There are 4 ways to turn a row about zero (a turn may also mirror it). The second row of each pair is the first, turned, with some noise. The first 40 pairs use one turn. New pairs use 3 turns, one after the other, and a turn may come again.
Known pairs, each followed by its turns in order:
[-4.60 -1.04  0.90 -1.23 -1.02 -4.71 -3.64 -0.66  4.06]
[ 1.99 -1.92  2.66  3.95 -2.90  3.34 -0.95  1.23  4.62]
K541

[-4.43 -1.99  3.41 -1.82  1.27  3.88 -0.93 -4.80  3.99]
[-3.45 -1.31 -4.56  5.91  0.77 -2.82  2.32  4.05  0.92]
K785

[ 3.81  2.88  0.97  4.38  1.11 -4.14  4.18 -4.32  1.17]
[ 4.65 -5.17 -0.49 -0.97 -2.65  4.23  0.84  1.15  3.68]
K785

[-2.61  0.84  1.07 -0.79  2.31 -0.75  1.55  3.55 -0.37]
[ 1.51  3.63  1.90  0.92 -0.96 -0.31  3.02  0.02 -0.20]
K541

[-0.24 -3.87 -3.29  1.01  0.04  1.13  3.84  0.61 -3.36]
[ 3.13 -2.24 -0.18 -2.20  2.55 -2.16  3.74 -2.83 -0.35]
K512

[ 3.95 -1.43 -3.56 -2.57  2.26 -3.42 -1.31  2.33  3.47]
[-1.80 -2.83  3.03  2.90 -5.48 -3.22 -1.85  0.17 -2.09]
K541

[ 1.85 -2.83 -2.27 -3.72  4.46 -2.43  3.35  2.49 -0.17]
[-0.76  0.27  2.48  0.49 -3.86 -4.12  2.54  3.69 -3.66]
K541

[ 4.59  4.70 -0.86 -3.70 -4.33 -2.54  1.72 -2.28 -3.38]
[ 9.16  2.55  1.28 -0.98 -0.59 -1.62  0.88 -2.79  2.54]
K785

[ 0.04 -4.15 -2.45 -2.02 -2.90 -3.71  3.77 -4.12  2.71]
[ 4.54  0.64 -1.02  2.47  5.00  5.02  1.78 -1.84 -2.08]
K814

[-1.96 -2.04 -0.94 -1.17  2.90  3.47 -4.51 -1.25 -3.64]
[-6.16 -1.99  2.89  0.19 -1.48  0.79  2.60  0.63 -1.10]
K814

[-3.68 -3.36 -3.97 -3.89 -2.45 -2.36 -2.66 -2.90  2.01]
[ 2.89 -6.24  0.59 -0.73 -5.39  2.41 -0.86  2.58  2.33]
K541

[-2.67 -2.32  4.60  4.03  3.26  1.99 -2.87 -0.04  2.76]
[-0.68 -6.13  1.96 -0.97 -1.41 -2.63  1.33 -2.70  4.31]
K814

[ 3.74 -4.06 -4.21 -4.31 -4.75 -1.50  3.16 -2.48  3.46]
[ 1.87 -6.15 -5.25  1.68 -3.90 -2.96 -2.29  3.48 -3.13]
K541

[ 3.44  1.21  1.75  2.03  0.54  1.88 -1.69  4.46 -0.99]
[-0.78 -0.63  0.19  0.60 -2.19 -5.30 -3.24  1.87 -1.36]
K814

[ 2.73  0.91 -4.08  4.60 -4.01 -1.48 -0.94 -1.40 -1.57]
[ 3.05  3.17  3.70  3.03 -3.52  2.00 -2.58  0.42 -1.58]
K814

[-1.96 -2.37 -4.71 -3.84 -1.87  3.97 -0.16  1.43 -2.46]
[ 1.25 -2.78  2.25  0.36  1.36 -4.41  5.21  3.38 -1.83]
K512

[-4.25 -4.68 -3.44  4.63  0.47  0.80 -3.52 -0.01 -2.90]
[-4.02  2.05 -1.41 -3.99 -1.95 -0.04 -2.00  5.12 -4.89]
K785

[ 2.36 -1.39 -3.31 -2.48 -2.50 -2.44 -1.79 -1.91 -1.33]
[ 1.66 -2.21 -2.72 -1.15 -3.86  0.80  2.70  1.19 -0.08]
K512

[-4.39 -2.42  0.78  3.74  3.46 -0.38 -3.62 -0.61 -0.14]
[-2.77 -0.69  3.84 -0.80  0.59  1.86  3.41 -0.60  5.43]
K541

[ 1.45  4.74  2.79 -3.70  2.61 -2.25 -0.10 -1.21 -0.16]
[-1.18  2.21 -3.52  0.58  1.28 -2.01  1.58  3.36  4.49]
K814

[-0.23 -1.41 -2.41  1.60 -2.88  2.37 -3.45  4.75 -1.37]
[-0.66 -0.03 -1.92  4.51  1.41 -4.95  2.84  0.45  0.65]
K512

[-3.05  3.06  4.64 -3.87 -2.99 -0.22 -4.45  2.02  1.74]
[-2.40  3.76  3.29  4.59 -2.80  0.88 -0.65  4.96  2.11]
K512

[-2.15 -2.56 -2.44 -1.38  2.60  1.33 -0.99 -0.06  3.02]
[-1.45 -4.00 -2.41  0.36 -1.13  2.47  2.46 -1.89 -0.99]
K814

[-2.43  4.53 -0.47  0.98 -2.99  3.69  1.08  2.97  1.98]
[ 0.14 -2.47 -1.06  1.19 -2.53 -3.14  1.34 -4.72 -5.03]
K785

[-4.22  0.67 -2.17  2.42 -2.22 -4.73 -3.25  3.03 -1.94]
[-2.60  4.03  1.28  1.03 -1.92  0.85 -2.78 -6.28  0.86]
K814

[ 1.91 -2.11 -4.48 -3.99  0.80 -1.69  4.65 -3.98 -4.01]
[ 5.77 -4.26  0.18 -5.60 -0.65  1.33  3.33  0.21 -1.91]
K512

[ 4.67 -0.06  0.39 -4.15 -3.22  1.13 -0.02 -3.77 -3.13]
[ 0.79  3.47  1.83  2.28  2.67 -0.67  2.88  5.38 -2.09]
K814

[-2.77  1.77  1.49 -1.82 -1.41  0.96 -3.22  2.22  4.68]
[-2.89  1.85 -1.11  5.55 -1.87 -0.51  0.63 -3.77 -1.41]
K785

[-4.35 -3.17  4.39 -3.88  4.66  2.63 -3.94  2.64 -4.50]
[ 4.07  1.29  7.84 -4.67  1.87 -2.19  3.30  0.28  3.37]
K541

[ 2.15  1.86 -1.89 -2.09  2.34 -1.22 -1.44  4.20  3.17]
[ 2.23 -0.05 -0.94  4.11 -2.27 -0.98 -2.70  1.18 -4.29]
K512

[ 1.43 -4.65  2.00 -3.88 -3.63 -3.17 -2.76  4.19 -1.33]
[-0.76  7.25  0.21  0.30  4.84  3.04 -0.65 -1.45 -0.35]
K785

[-0.80 -0.42  0.27 -2.23 -1.20 -3.26  1.04 -4.50  1.67]
[ 1.68 -3.45 -0.25  1.59 -0.24  2.86 -1.81  3.73 -0.56]
K541

[ 0.95 -1.85  3.31  3.72  4.29 -3.56 -2.93  3.27  3.63]
[-2.42  1.95 -1.87  5.35 -0.82  2.48 -2.40 -5.58 -2.70]
K512

[-3.80 -3.27 -3.88  4.81 -0.76 -1.44 -1.50  4.81 -1.72]
[-4.68  1.77 -0.16 -5.24 -1.03  2.44 -1.50 -0.05 -5.48]
K785

[ 0.89  0.08 -3.03  3.47 -4.11  2.85  1.88 -2.58 -1.86]
[-2.24 -0.65 -6.95 -2.98  1.05  0.77 -0.65 -0.19 -0.25]
K541

[ 0.92  3.99 -3.72  0.54 -1.90 -4.10  1.73  4.57  2.27]
[ 2.78  3.91 -4.71  0.75 -1.79 -0.06 -4.16 -1.83 -0.48]
K814

[ 3.57 -3.71 -0.99 -3.00  4.60 -3.69  4.78  3.15  1.88]
[-2.90 -1.59  1.55 -3.63  4.81  2.36 -0.53 -2.40  6.39]
K785

[-2.41 -2.56  1.59  1.99 -3.77  3.00  0.40  4.78 -1.50]
[-0.27  1.93  2.24  2.70  2.27 -4.37  2.92 -2.41  3.56]
K512

[ 0.97 -1.84  4.47 -1.92  0.94 -2.88  4.44 -2.59  0.91]
[ 1.78 -2.30 -1.55  0.48  4.09  2.87  3.38  1.48  4.37]
K785

[ 1.46 -2.85 -2.81 -0.96 -3.63 -1.82 -3.65  2.08  2.65]
[-0.46  0.00 -2.36  2.73 -4.82 -3.39  3.49  0.11 -1.36]
K512

New pairs, each followed by its turns in order:
[-0.19  3.76  2.79 -0.88  1.78 -2.02  4.67  4.17 -0.95]
[-1.40 -5.61 -3.83  2.21  2.15 -2.11 -0.84  1.19 -1.34]
K785 K814 K814

[ 0.85 -3.93 -0.26 -2.37  1.61  2.29  3.87 -1.98 -1.01]
[-3.03 -1.16  1.37 -0.23  4.76 -1.01  2.47  2.69 -0.19]
K814 K512 K541

[ 1.44  0.81  4.86  0.66 -0.04 -0.51 -2.67 -1.74 -4.40]
[-3.37  1.04 -2.46 -0.26  1.46 -0.08  5.69 -0.09 -1.46]
K512 K785 K512

[-0.04 -3.42 -4.04  0.83  1.24  3.70 -1.48  4.87 -3.28]
[-4.64 -1.35  0.46  4.05 -0.54  1.19 -5.93  3.25 -1.73]
K512 K814 K785

[-1.19 -3.26  0.90 -2.06  0.83  0.50 -2.58  4.75  2.17]
[-4.91  0.29  1.36  0.33 -0.87 -0.35  2.68 -3.04  3.76]
K541 K541 K541

[-0.04 -4.16 -0.21 -0.61 -0.77 -4.60  1.73 -2.17  4.79]
[ 4.55 -0.33  0.69  4.44 -2.77 -3.59 -0.76 -1.32 -2.19]
K512 K512 K541

[-2.59  1.77 -2.09 -0.25 -4.55 -0.09 -3.32  4.71 -4.65]
[-0.32  5.77 -0.30 -0.72  0.07  1.15  0.20 -5.83 -4.88]
K541 K512 K785

[-0.97  0.23 -0.64 -3.11  4.88 -3.06 -4.15  4.77  3.34]
[ 3.32 -6.34 -0.14 -0.98 -2.99  0.38  0.19  5.94 -1.56]
K785 K541 K814

[ 2.51  3.83 -0.98 -2.32  0.04  4.59  1.00  4.05 -2.75]
[-6.09  1.87  1.16 -0.57 -2.16 -4.69  1.70  1.24 -2.35]
K541 K541 K814

[ 4.24  2.65  2.01 -2.55 -1.99 -4.01  0.32  2.16 -1.70]
[-2.29  5.96 -2.31 -0.74 -2.17  0.52 -1.01  1.87  2.01]
K541 K814 K512

[-0.81 -3.31 -0.55  3.64  0.29  2.99 -3.81  0.33  1.87]
[-1.16  0.46 -1.61 -3.46  2.09 -2.53  2.89 -4.43 -1.09]
K512 K785 K785

[ 3.73  3.65  1.97 -3.53 -2.14  4.25  4.30  3.74 -2.31]
[-3.38 -2.22 -1.12 -2.64 -4.02 -6.56  0.03 -4.23 -1.66]
K541 K512 K541

[-1.27 -2.27  1.36  1.33  1.10 -2.70  2.72 -3.77 -0.97]
[ 0.28 -0.30  3.59  3.78 -2.07  1.33  2.01 -1.13  1.52]
K512 K512 K512

[ 4.32  2.93 -1.93  1.53 -3.09 -0.26  4.77 -4.02 -1.46]
[-4.74 -2.12 -1.24  0.78  0.67  4.77 -0.96 -1.70  5.41]
K814 K785 K512

[ 1.54  0.99  2.48  3.94 -0.11  4.79 -1.89 -3.95  4.72]
[ 2.37 -0.13 -1.15  1.40  0.92  8.81 -1.80 -1.29  0.93]
K785 K512 K814

[-1.01  2.87  4.40 -1.17 -2.51  4.03  2.75  2.78  2.61]
[ 1.61  0.39 -3.35  4.79 -1.74 -0.67  2.30  0.51  5.13]
K814 K541 K512

[ 3.39  2.05  3.22 -0.26  3.59  1.97 -3.01 -2.37  1.92]
[ 2.90 -5.88  0.10  4.59  0.89 -0.22  0.72  0.70 -1.97]
K512 K541 K541

[-3.64 -0.04  4.73  0.43  2.49  0.81 -1.85 -3.67  1.23]
[ 0.68 -3.26 -0.24 -4.80  2.56  3.79 -2.40 -0.20 -1.39]
K814 K541 K785

[ 0.58  3.12  3.57  4.39  1.88 -2.50 -1.38 -2.31 -3.17]
[-3.74  1.71 -2.33 -1.05 -4.62  2.47 -2.11 -3.59 -0.53]
K785 K512 K512

[ 3.00 -3.62  3.47  2.04 -2.42  2.66  2.89  3.05 -3.65]
[ 4.92 -0.19 -1.89 -4.31  1.87  0.05  5.61 -0.80 -0.39]
K541 K785 K814

[-2.26  3.84  0.80 -2.79  3.34 -0.67 -4.12  2.97  0.18]
[ 1.90  2.85  1.67 -4.35  4.07 -1.75 -1.07  2.28  3.07]
K512 K785 K541

[ 1.28 -0.13 -0.92  1.80 -2.81 -0.04 -3.02  1.06  3.38]
[-3.40 -0.57 -3.52 -0.18  1.21 -0.66 -1.74  0.24 -1.06]
K541 K541 K785

[-2.03  3.19  0.02 -2.42 -2.20 -1.30  0.16 -1.76 -1.82]
[-2.01  0.33 -3.47  1.03 -0.74  3.69 -0.80 -0.36  1.91]
K541 K785 K512

[-3.74 -4.07  2.72  3.45 -3.20  2.34  3.90  3.09 -0.31]
[ 1.79  4.71  1.88 -0.76  5.28  1.45 -1.62 -4.64 -3.30]
K814 K814 K512

[-0.98 -2.30  3.04 -2.42  1.33  2.87  4.57  3.71 -1.37]
[-7.12 -1.23 -1.80  0.35  0.20 -1.01 -2.32  1.55  0.11]
K785 K814 K785

[-4.13  3.01 -2.41  2.66  0.79  3.22 -4.29  1.29 -4.40]
[-4.75  4.94 -4.16 -1.42 -1.72  3.08  0.41  2.87 -2.75]
K814 K785 K541

[ 2.74 -2.60 -1.85 -2.62  4.31 -1.46 -3.09 -0.93 -1.28]
[-1.91  2.10  2.22 -3.00  0.78 -2.73 -4.57 -1.11  1.94]
K541 K512 K512

[-4.22 -0.87  3.04 -3.14 -0.22  3.91 -2.36  1.36 -3.04]
[-1.23 -2.36  0.48  0.96 -6.14  2.19  3.23 -1.04 -4.01]
K512 K814 K512

[-3.76  0.27 -1.11 -3.70 -2.35 -1.44  0.21  4.59 -0.58]
[ 3.28  2.00 -2.80 -0.25 -0.55  1.88  3.31 -4.37 -1.06]
K814 K814 K541

[ 0.67 -3.60  1.13 -1.97  3.80  0.31  1.36  3.90  4.05]
[-1.24 -0.78  2.01  1.16  1.11 -3.57  4.72  3.68 -2.02]
K785 K512 K785

[ 4.75  3.59  2.19 -0.77 -3.15  3.96  0.58  4.82  2.47]
[ 4.05 -2.01 -0.33 -3.48 -0.74  0.62 -6.60 -4.77 -0.16]
K814 K512 K785

[ 4.56  3.24 -0.16  0.94 -1.39  0.06 -0.79 -3.34 -0.47]
[ 4.00  0.35 -2.32  0.12  1.01  1.72  3.22  0.61  3.49]
K541 K814 K541

[-3.78  1.06 -1.80 -1.14  2.14 -1.47 -3.16  4.36 -3.27]
[ 0.35 -1.33  0.95 -1.94 -2.93 -2.44  6.93 -0.15 -0.24]
K512 K541 K785

[-0.29 -3.51  1.35 -0.80  2.95  4.72 -0.91 -0.56 -4.16]
[-1.01 -1.92 -0.23 -6.88  1.54 -1.81  1.58  0.86  2.33]
K785 K785 K814

[-2.89  2.40  3.92 -4.48 -3.91  4.07  3.00 -1.60  3.35]
[-3.14  3.96  1.45  5.81  1.74  2.59 -5.25  0.79  2.30]
K541 K785 K785

[ 3.51  3.83  1.77 -0.43  2.61 -3.57  2.11  0.76  1.53]
[-3.05  1.89 -0.65 -3.18 -2.73  1.92 -2.53  1.50  3.04]
K814 K512 K541

[ 4.43  2.45 -2.33  1.82 -0.85 -2.85  1.93 -2.47 -3.66]
[-0.58  0.78  4.41 -1.18 -1.56  2.07 -5.85  0.37 -2.33]
K512 K814 K814

[ 2.57 -4.87  3.08  4.27  0.27  3.36 -3.36  4.32 -2.28]
[ 1.81  3.06  0.95  5.89  3.68  3.15 -0.40 -0.83  5.02]
K785 K785 K512

[ 3.32  4.40  3.38 -0.68 -3.54  4.55  0.28  2.44  4.59]
[ 0.43 -2.58  0.42  7.23 -1.04 -6.30  1.58  0.40  0.52]
K785 K785 K512

[-0.67 -1.62  3.42  0.33  2.13  3.36 -4.16 -0.98  2.12]
[-2.26 -1.35  0.90 -3.59  0.11  3.79 -2.02 -3.82 -1.36]
K814 K541 K785

[-3.20  3.30 -4.68  1.97 -0.06 -3.58 -1.77 -3.61 -3.16]
[-5.04 -0.37 -0.94 -1.37 -2.63 -0.20 -6.93 -2.05 -0.71]
K785 K541 K541

[-2.84  2.84  3.23 -0.59 -2.28 -2.26  2.45  2.39 -2.07]
[-2.77 -0.16  3.09 -0.13 -3.90 -0.11 -3.25 -1.93  3.42]
K541 K512 K541

[ 4.38 -2.58  1.73 -1.50  1.97  3.27 -0.32  0.24  3.89]
[ 1.50 -3.64 -2.90  0.04 -0.09 -5.63 -2.01  2.09  1.52]
K541 K512 K785

[-2.17 -0.20 -2.15 -4.79  3.45 -1.19  0.78  4.10 -1.32]
[-4.01  1.58 -3.48 -0.65 -0.65  1.78 -1.31 -0.40  5.77]
K512 K541 K814

